The rows come from 4 hidden closed curves, with some noise, and rows from the same curve form a group. Each curve winds through 8 dimensions. The rows are also pushed far along 5 directions, which tell nothing about the answers.
Some rows, each with its group after it:
[ 11  16   1  -3  22 -32   8 -20  42 -24 -18   7  12 -36  -4 -20   6  27
  14   3  23  -8  25  24   6] -> J_48
[ 17   7  12  15  -3   1   8   9  18   4  25 -27 -34   8  -2   5 -15   0
   7   7  25  33   8 -14 -14] -> J_522
[ -7  19   2  -4  16  -2  14 -20   0 -15   3  20  12  -1  -3  12  13  27
  10  -5  -3   1   2  -2 -11] -> J_522
[-11 -22  -3   9 -34  27   8   9 -43  21   9 -17   2  36  -5  29  -4 -29
 -18   2 -21  -8 -18 -17  17] -> J_48
[-15   2   0  -4 -17   0   6 -23 -26  20  20  11  -6   9   2   7   9  11
 -12  -9  -6  14   5 -29  16] -> J_522
[ 28  10  -2  20 -10  -2 -14  31  38 -30   6 -19 -12  20 -11   2 -13  -8
  14  -4  37  16   5   8  -7] -> J_189
[  4   4   7  21  11   1   4  13  -2   0   0 -12  -8  -2   9  13   5   2
  -1  -9  -7  -9 -13 -12  -2] -> J_48
[-21  -1   6 -28  39 -10  19  -9  11   6 -18   7  11 -24  16 -25  -5  23
   4  10 -12  -1  -4  -6 -18] -> J_48
[  6 -16  -4   4  -3   0  19 -11  10   2  14 -19  14  -4 -21  16  -4 -15
  -9  11   3  -1   1  11  17] -> J_522
[-20 -56  10  -1  22  24  60  -4  -4  52  -4 -60  11 -32  14  -4  11 -29
 -21 -24 -38 -27 -40  -5  20] -> J_48
[  3  -6   9 -12  23  -6   4   6  11 -11 -11  -5   1 -14   5 -13 -12  20
  16   7   9  -5   4   7 -17] -> J_48
[-10 -34 -14  -2 -18  -5  -1  22 -20  45 -25  -5   9 -16  17 -12  -8 -27
 -20   6 -45 -17 -28  -4  -1] -> J_189
[ 25 -16 -18  10 -10 -19  -3  10  41  -9 -16  -8  25 -30 -14 -16   3 -18
   5  -3  11 -16   1  45   8] -> J_522
[ -6  20  -5   8   3  -5  -9  -6 -15 -29   8  25  10  21  -3  21   7  27
   3  -3  11  -2  10 -27  13] -> J_270
[ 28 -12   2  11 -26   6  -4  36   3   9 -13 -22 -10  -9   9  -3  -7 -31
   7 -14  -9 -19 -11  37 -21] -> J_189
[  7  -4   4 -13  -1   0  17  -1  19  -2 -10  -9  -9 -15  12 -26   1  24
  23 -22  20  12   8   2 -18] -> J_189
[ -4   9  18  -3   4  10   1  10 -28  21   1  -8 -37   7  23   7 -18   1
  -2  14 -21  11  -4 -24 -28] -> J_189
[ 34   2  17  27 -32  29  -2  33 -12  -1  22 -33 -47  36  -1  31 -15 -11
  21 -14  16  22  -5  -5 -35] -> J_522
[  0 -13   2  -2  15  -3  23 -18  16   1   6 -20   7 -11 -14   7  -6  -5
  -8  14   6   2   7   2  18] -> J_522
[ -4  15   2 -16  18   3   1 -21  10  -7  -9  18  -9  -5   8  -3   7   6
  -2 -10   1  14  16  -2  -6] -> J_270
[ 15  -7  14  -1   8  -8 -26  34   9  24 -35 -18 -32  -5  11  -8 -28 -19
  -2  10 -29   0 -19  22 -46] -> J_270
[-12 -68   9 -11 -14  31  54 -15 -21  33   6 -54  18   1 -13  14   2 -17
 -12 -24  -7 -24 -13   6  32] -> J_189
[-26  14  -3 -24  39   2  20 -22   7  -5  22  21   9  -8   7  -7   4  21
  -5   8   0  25   3 -35  -3] -> J_48
[ -2 -21   2   6 -27  29  13   5 -18  18  -2 -33 -11  15   1   6  -1 -23
  -2  -7  -8  -4 -14  -4  12] -> J_48
[  8   7   0   1  -3   1 -31  11 -12  -3 -15  19  -2  12   0  20   3 -21
 -14 -14 -23 -16  -3  20  -8] -> J_270
[ 21 -14   0  14  20   1   2 -15  32 -34  -4  -3   5  -9 -18  12  13   5
   6 -19  47  -1  32  15  26] -> J_189
[  1   8   4  -2  36 -21   2 -12  33 -17 -11   4  20 -27 -11 -12   5   9
   4  13   7 -14   4  28   1] -> J_270
[  9  43 -15  10  15 -40 -81  22  14 -41 -17  69  10  10  -7  -3   2  15
   1  12   5  -3   8  12 -16] -> J_189
[-23  27   7   3  19   3  24 -50  -8 -24  25  12   9  14 -11  15  19  38
   2   7  26  12  24 -35  35] -> J_189
[  0   2  11  -2 -14  13   4 -31 -25  -4  12  -6  -6  12 -14  21   9   3
   0  -6   4 -11  15   8  25] -> J_48
[ -9  15   6  -7  14 -11   5  -4   9  20   9  -5 -25  -4  12  -8 -12   8
 -10  10 -11  30  -3 -29 -15] -> J_522
[ 21  -4  -3   2 -26 -14 -25  27  -1  15   2  -2 -10  -5  -3  -6 -18 -18
   1  10 -14  -1 -10  26 -24] -> J_522
[-20   3  -6  -4  -6 -18  -5  -8   5  26  -3   9   9 -13   6 -35  11   7
  -6   3  -9   6 -14  -7   6] -> J_189
[-10  15   2  -6  -1  16  22 -26   7 -10  15  -8  -2  14  -7   6   5  -5
  -3   2  13  16  12 -10  18] -> J_189
[-22  10  -2  -3  18  -4  23 -24  -4  10  26  12  16 -12   4   3  19  11
 -14  -6 -13   4  -7 -23  14] -> J_48
[ 29   2  -4  24 -18 -27 -52  47  15   0 -16   2  -9 -11  -2 -26 -15 -14
  13  22   7 -11  -9  36 -22] -> J_189
[  2  23  -4   9  -8  18  11 -28 -17 -30  30  29   8  29 -19  44  22  13
   5 -14  18  13  21 -12   9] -> J_522
[-10  12   5   6  -2   2  11 -29  -1 -10  15  -7  -5  14 -10   2  10  31
   9  -2  24  17  10 -27  23] -> J_522
[-12   2 -24  -8   5 -17 -27 -19  -2 -15   1  44  39   0 -25   6   8  -5
 -15  22  -5  -6   6  10  23] -> J_270
[-10  24   2  -1   7  -9 -14  11 -13  -2  -8  21   8  10   5   8   1  13
   3   4 -31 -10 -24   0 -29] -> J_522
[-16  11  -3  -7  13 -16  19   3  15  24  -9   8  18 -21  12 -18  10   2
  -6  -5 -38   0 -32   4 -28] -> J_522
[ 22 -15  16  23  25   3  43  10  40   4 -10 -51 -24 -35  18 -14   2  11
  20 -20  25   5   1  -4 -10] -> J_48
[  5 -17 -10   0   1 -22   4   3  20   9 -10   9  24 -34  -2 -27   8   4
   6  -1   8  -7   1  23  -2] -> J_189
[ -2   1 -26   4  -4 -19 -21   3  16 -19  -9  28  48 -10 -15  -7  18 -17
 -13  -3  -5 -29  -5  28  28] -> J_270
[ 13 -34   9  16 -18  16   8  31  -3  37 -11 -46 -32  15   7  16 -21 -40
 -18  -9 -17  10 -18  -8 -12] -> J_270
[ 12   7  -4   7 -15 -15 -12  -3   6  -4  20   4  13  -7 -18   3   6 -13
  -5   0   4 -14   3  31  14] -> J_48
[ -5  15   2   0  26  -9   8  -9  11  -4 -12   9  -6 -11  12   7   2   7
 -10  -2  -9   5   7 -16  -2] -> J_48
[ 25  12   6  23  -9   4 -19   5   4 -28   2  -3 -30  36 -20  33 -17  10
  15  15  35  29  26  -9 -10] -> J_270
[-15  -6   0 -20  26 -13  36   3  26  38  -1  -9  -7 -46  34 -46  -3  12
   0  -3 -14  24 -13 -22 -28] -> J_270
[ -6  31   0 -21  -1 -14 -10 -16  -7  -3  16  28 -14   3   2  -7 -12  29
  11  25  -1  31  13 -17 -27] -> J_522
[ 28 -13  -2  19   3 -20 -30  36  38  -8 -21 -10  -9  -8  -6 -16 -14 -10
   8   3  25   5   3  23 -16] -> J_270
[ -6  -6  -4 -12   7  -3  16   1  -7  15  -5   7  -7  -8  20   7  -7   3
 -14  -8 -20  13   4 -29 -10] -> J_48
[ 14 -43  -4  10   7   4  22  -9  34  -8  -9 -34  12 -17 -20  -5   1  -7
   3  -4  41   1  18  13  33] -> J_270
[  6  -9   8   9   0  14 -12 -22 -24 -20  -6  10   4  29 -27  50   8  -4
  -9 -10   6 -18  19  15  23] -> J_270
[-17  10  -6 -15  34  -2  27 -65  28 -25   2  18  28 -16 -20   4  27  14
  -8  -5  20   5  30   5  42] -> J_522
[-28 -37  -6 -12  13   3  57 -13  12  32  -8 -31  26 -17   7  -7   7  -5
 -22 -19 -20  -5 -21 -24  24] -> J_189
[ -2  27  -1   9  11   1 -27  22  -9 -12  25  20 -12  23   3  15  -9   0
  -4  12  -5  16  -9 -26 -18] -> J_48
[-11 -19  -3  -5 -21   7 -21  14 -31  20  -8 -11  -5  22  -2   3 -19 -10
  -9  18 -23  -6 -20 -14   4] -> J_270
[ -3 -26   2  -4   9  -1  29   0  14   0   1 -19  18  -4  -7   2   3  14
   3 -22  12  -6  -5  -2   8] -> J_189
[  3  23  -8   0   9 -16 -13   1  32 -18  -1  17  26 -17  -3 -19  20 -15
  -5 -11   1 -20  -2  39   8] -> J_270

New rows, each followed by its group:
[ 14 -29  21  17 -12  34  27  24  -1  30  -9 -76 -51   8  17   1 -19 -22
   7  -9   0   9 -16 -18  -8] -> J_48
[-13  23  -4  -9   7 -20 -16 -15   7  -1  -3  26  -6  -9   6 -34  -3  28
  11  32  12  26  12 -17  -8] -> J_189
[-49 -28  -1 -56  22  28  54 -60 -41  25   5   5   8  -2  14  15  -2  20
 -24  -3 -29  14  13 -61  29] -> J_48
[-10  -5  -4   3  16  -4 -10  28  -1  19   5   0   9  -4   9   2  -5 -27
 -21   3 -36 -11 -34  -3 -12] -> J_48
[ 20 -16   9  12  -9   2  26  40  29  31  -3 -49 -25 -17  17 -23 -19 -23
   9  -2  -2  15 -21   9 -37] -> J_522
[-18  18  -5  -1  14   2  15 -36 -13 -26   9  31  36  11 -18  30  25  22
  -1  -4  -5 -14   4  -2  17] -> J_522
[ -8 -20   9  -9 -10  -2   9  16 -20  39 -14 -26 -25  -8  28 -19 -18   9
  -1  -1 -23   2 -16 -27 -14] -> J_522
[  0  30   9   3 -13   4  -7  -5  -5  -6  10   3  -7  20  -4   8   5  -5
   2  -2  -6   0  -4  12  -7] -> J_270
[  7  20   4  10   1 -17 -25  20 -12 -23   3  17   9  15  -5  12  -6  21
  12   9   0 -18  -6   7 -14] -> J_189
[ 33   4  -1  33 -11 -14 -22  36  17 -17  -3 -18 -14   0  -2   8 -12  -4
  11   0  14  -8  -3   8  -5] -> J_48
[-23   6   0  -3  21   7  27 -14   6   1   7  -6   7  -2   6 -10   7  13
   1   7   1  13  -9 -29   6] -> J_48
[-29 -24  -9 -11  -1   7  21 -24 -25   3  13   2  55  16 -30  31  10 -17
 -30   6 -21 -33 -13  10  44] -> J_189
[ 11 -20  -7   8   6  -1   7  16  10  -3 -26  -2  16 -19   9   4   7 -18
  -7 -20  -7 -26   0  18   5] -> J_522
[  8 -12  -4   3 -26  18   1 -15 -11 -16   5 -15  -7  19 -15  13  -4   2
   7   2  29   5  21 -10  33] -> J_522
[  8   5 -10  -7   7 -12 -24   8  15 -17 -24  23  -1  -7   6 -14  -4  12
   9  -1   7   5  11   2 -13] -> J_189
[ -9 -10   4  -7  11 -13  33  -6   8  37   2 -11   6 -31  14  -9   5 -10
 -19 -10 -27  -5 -12   4  -4] -> J_48
[  0   7  -1  -4  14 -22 -27  20   8   9 -14  15   8 -13   1 -14 -11 -15
 -10  25 -21 -11 -12  25 -22] -> J_189
[ 37  -8   5  14 -26   7 -20  28   1   0  17 -15 -30   5  -7   3 -18 -11
  21   5  23  15   7  20 -28] -> J_270
[-16  13   1 -25  18  10  18 -28  14  -7   1   8  -9 -10  18 -26  11  22
   7 -15  18  22  20 -26   9] -> J_270
[ 18  15  -7  -3  -2 -13 -10  24  40  -5   1   2 -13 -23  14 -43  -8   7
  25   0  19  23   0  10 -36] -> J_48
[  1 -20  -2  -4 -16  -8   4  21  -3  39 -14 -10  -9 -23  21 -31  -4  -3
   4  -6 -17   4 -17   0 -23] -> J_189
[ -8 -12  -1   3 -19  20 -11   0 -31  -8   2  -8  15  28 -11  24   7 -18
 -14 -13 -11 -34  -9   4  38] -> J_270
[ -9  -7  -3 -14  -8  16  -9   7 -40   0  -2  10 -10  20  13  15 -11  15
   3  -1 -18  -1  -5 -33  -7] -> J_48
[ 13 -39 -12  -4   3  -6 -27  34 -10  -2 -12   6  33  -9 -12  22  -9 -38
 -22  -8 -31 -50 -17  41   5] -> J_48
[ 16  39   4  10   3 -27 -34  15  16 -23 -17  15 -18  -3   7 -12 -10  22
  17  12   7   3   8   5 -22] -> J_48
[ -2   7  -9  -1  -9  -5  -9  -4  -2 -10 -11   8   6   0  -2 -10  -5   4
   7  23   3  -1   5  -2   8] -> J_189
[  1  17   8  -6  -5  -7 -14  -8 -14  -5  -8   3 -19  10   4   8 -12  14
   2  10  -6   0  11  -9  -1] -> J_48
[ -2 -19  -7  -8  10 -27   4  13  34  19 -16   2  20 -32   6 -40   6   8
   1 -17   0  -1 -14  16 -14] -> J_189
[ 13  10  -4  15 -22 -28 -38  70 -11  32 -13   7 -17   1  27  -8 -23 -19
 -10   5 -47  -7 -39   0 -53] -> J_48
[ -3   0  12 -12   6   4  24  13  23  18  -2 -38 -20  -4  12 -24 -23  -6
   6  13  -1  20 -11  -5 -24] -> J_189
[-17 -37   2 -16  28   9  33 -19  -3   7 -12 -12  35 -18  -7   8   7 -10
 -16  -6 -15 -32  -5  15  25] -> J_48
[ -2   4 -11  -3 -12 -14 -22  22 -12  17 -17  19 -10  -6  20 -20 -14   5
   2  20 -19  11  -8 -18 -25] -> J_189
[-13 -24  11 -19   5  20  15 -11 -17  38  -8 -25 -24   3   4   7 -19 -19
 -15  15 -31  15 -10 -13 -11] -> J_270
[ 11  27   8   3   2 -22 -43  41  -9 -13 -12  19 -17  12  13  -8 -19  25
  19  11 -10  -6 -13   3 -48] -> J_189
[ 31 -14  10  27 -23  20  -9  16 -22 -10  27 -26 -18  27 -26  49 -13 -22
   5   8  13  -6   5  15   0] -> J_270
[ -7  32   8   1 -13   0   9 -13  -3   9  13   1 -25   0  16 -24   5  23
  16   8  11  27   7 -22 -11] -> J_189
[-13 -23  24   0 -14  37  51 -28 -43  34  19 -47 -30  14   9  25   2   6
  -4 -15  -6   5   0 -36  18] -> J_48
[ 17  22  11   3  18  -8  19 -10  30 -17  17  -6 -23 -16  -1 -11  -9  34
  32  19  36  36  22  -6 -31] -> J_270
[-23 -15   0  -8  16   7  43 -28  -6   5   0  -8  17  -7   6   6  13  20
  -7 -13   0  -2   3 -33  28] -> J_270
[ -1  -5 -12  -4  -7   4 -21  -5 -16 -11  -8  27  29   3 -12  15  16 -19
 -12 -12 -18 -33  -3  31  17] -> J_48
[  7  -2  17  -4  -7  28  18  15 -23   5  -4 -24 -47  19  24  12 -20  18
  21  -8   3  24   3 -37 -33] -> J_522
[  5  -8  -3  -5   7  -9 -25   8   6   4 -22  21   5  -9   2  -3   6 -13
 -12 -17 -11 -12   1  25  -7] -> J_270
[ -1   7   2   1  -8   0 -20  26 -34   3  -8  22  -1  14  13  18  -5  -4
  -6  -2 -31 -19 -12   2 -24] -> J_522
[ -6 -30   7 -20   2  36  37 -19 -22   3   4 -25 -20   4  11   8  -7  20
  14 -13  12  15  14 -39   7] -> J_48
[ -3  34   2  -5   9  -1 -22 -13  -1 -15  10  29 -20  18   2  11  -2   2
  -9   6   7  26  21 -18  -2] -> J_522
[-17  -1 -14 -23  -3 -15  -9  29   3  40 -19  13   5 -19  29 -38 -10 -18
 -15   5 -52   3 -35  -3 -35] -> J_48
[ 16   5 -16  11 -21  -5 -23  14   7 -25  -6  15  12   8  -8   2   0 -15
   1   4  17  -8  15  17  12] -> J_522
[-16   1   6 -12 -11  -1  -1   0 -10  31   0  -1   0   2   8 -17   4 -13
 -13  -9 -24  -3 -18   8  -7] -> J_270
[-11   9 -16 -16  -3  -6 -21   7 -29  -2   7  42   7  15   8  21  -8   4
 -17   4 -27   7   1 -31  -7] -> J_48
[ -4   3   6  -5  -4   9  11  -8  -5 -16  23  -9   1  27 -16  13 -11  13
   8  14  22  14   8 -11   4] -> J_189
[-21  25  -1 -15  17  -8 -13  -5 -12   5  -9  32 -12   7  24  -3  -4   8
 -18   7 -19  15   7 -36  -6] -> J_522
[ 17   8   8  10   6   6   6  11  34  -4   6 -20 -26   0   4  -4  -5 -13
   3 -12  24  24  10   1 -11] -> J_189
[-18 -16  18 -18  -4   8  46 -34 -13  31   1 -38 -13 -12   8 -13  -4  19
   3   3  -6   3   2 -15  14] -> J_48
[-17  38 -10 -15  20 -12 -21 -42   1 -28   4  60   1  19 -14  10   5  33
  -2  22  17  40  35 -28   1] -> J_270
[-11  28  -8 -19  -8   7  -6 -10  -6  -6  22  24 -17  13  10 -16  -4  21
  13   9   9  41   9 -35 -16] -> J_48
[ 16   6   2  10  -7  -6  -8  31  30   5 -11 -23  -6  -8   5 -17  -8 -32
  -1  -2  -7  -9 -16  33 -15] -> J_189
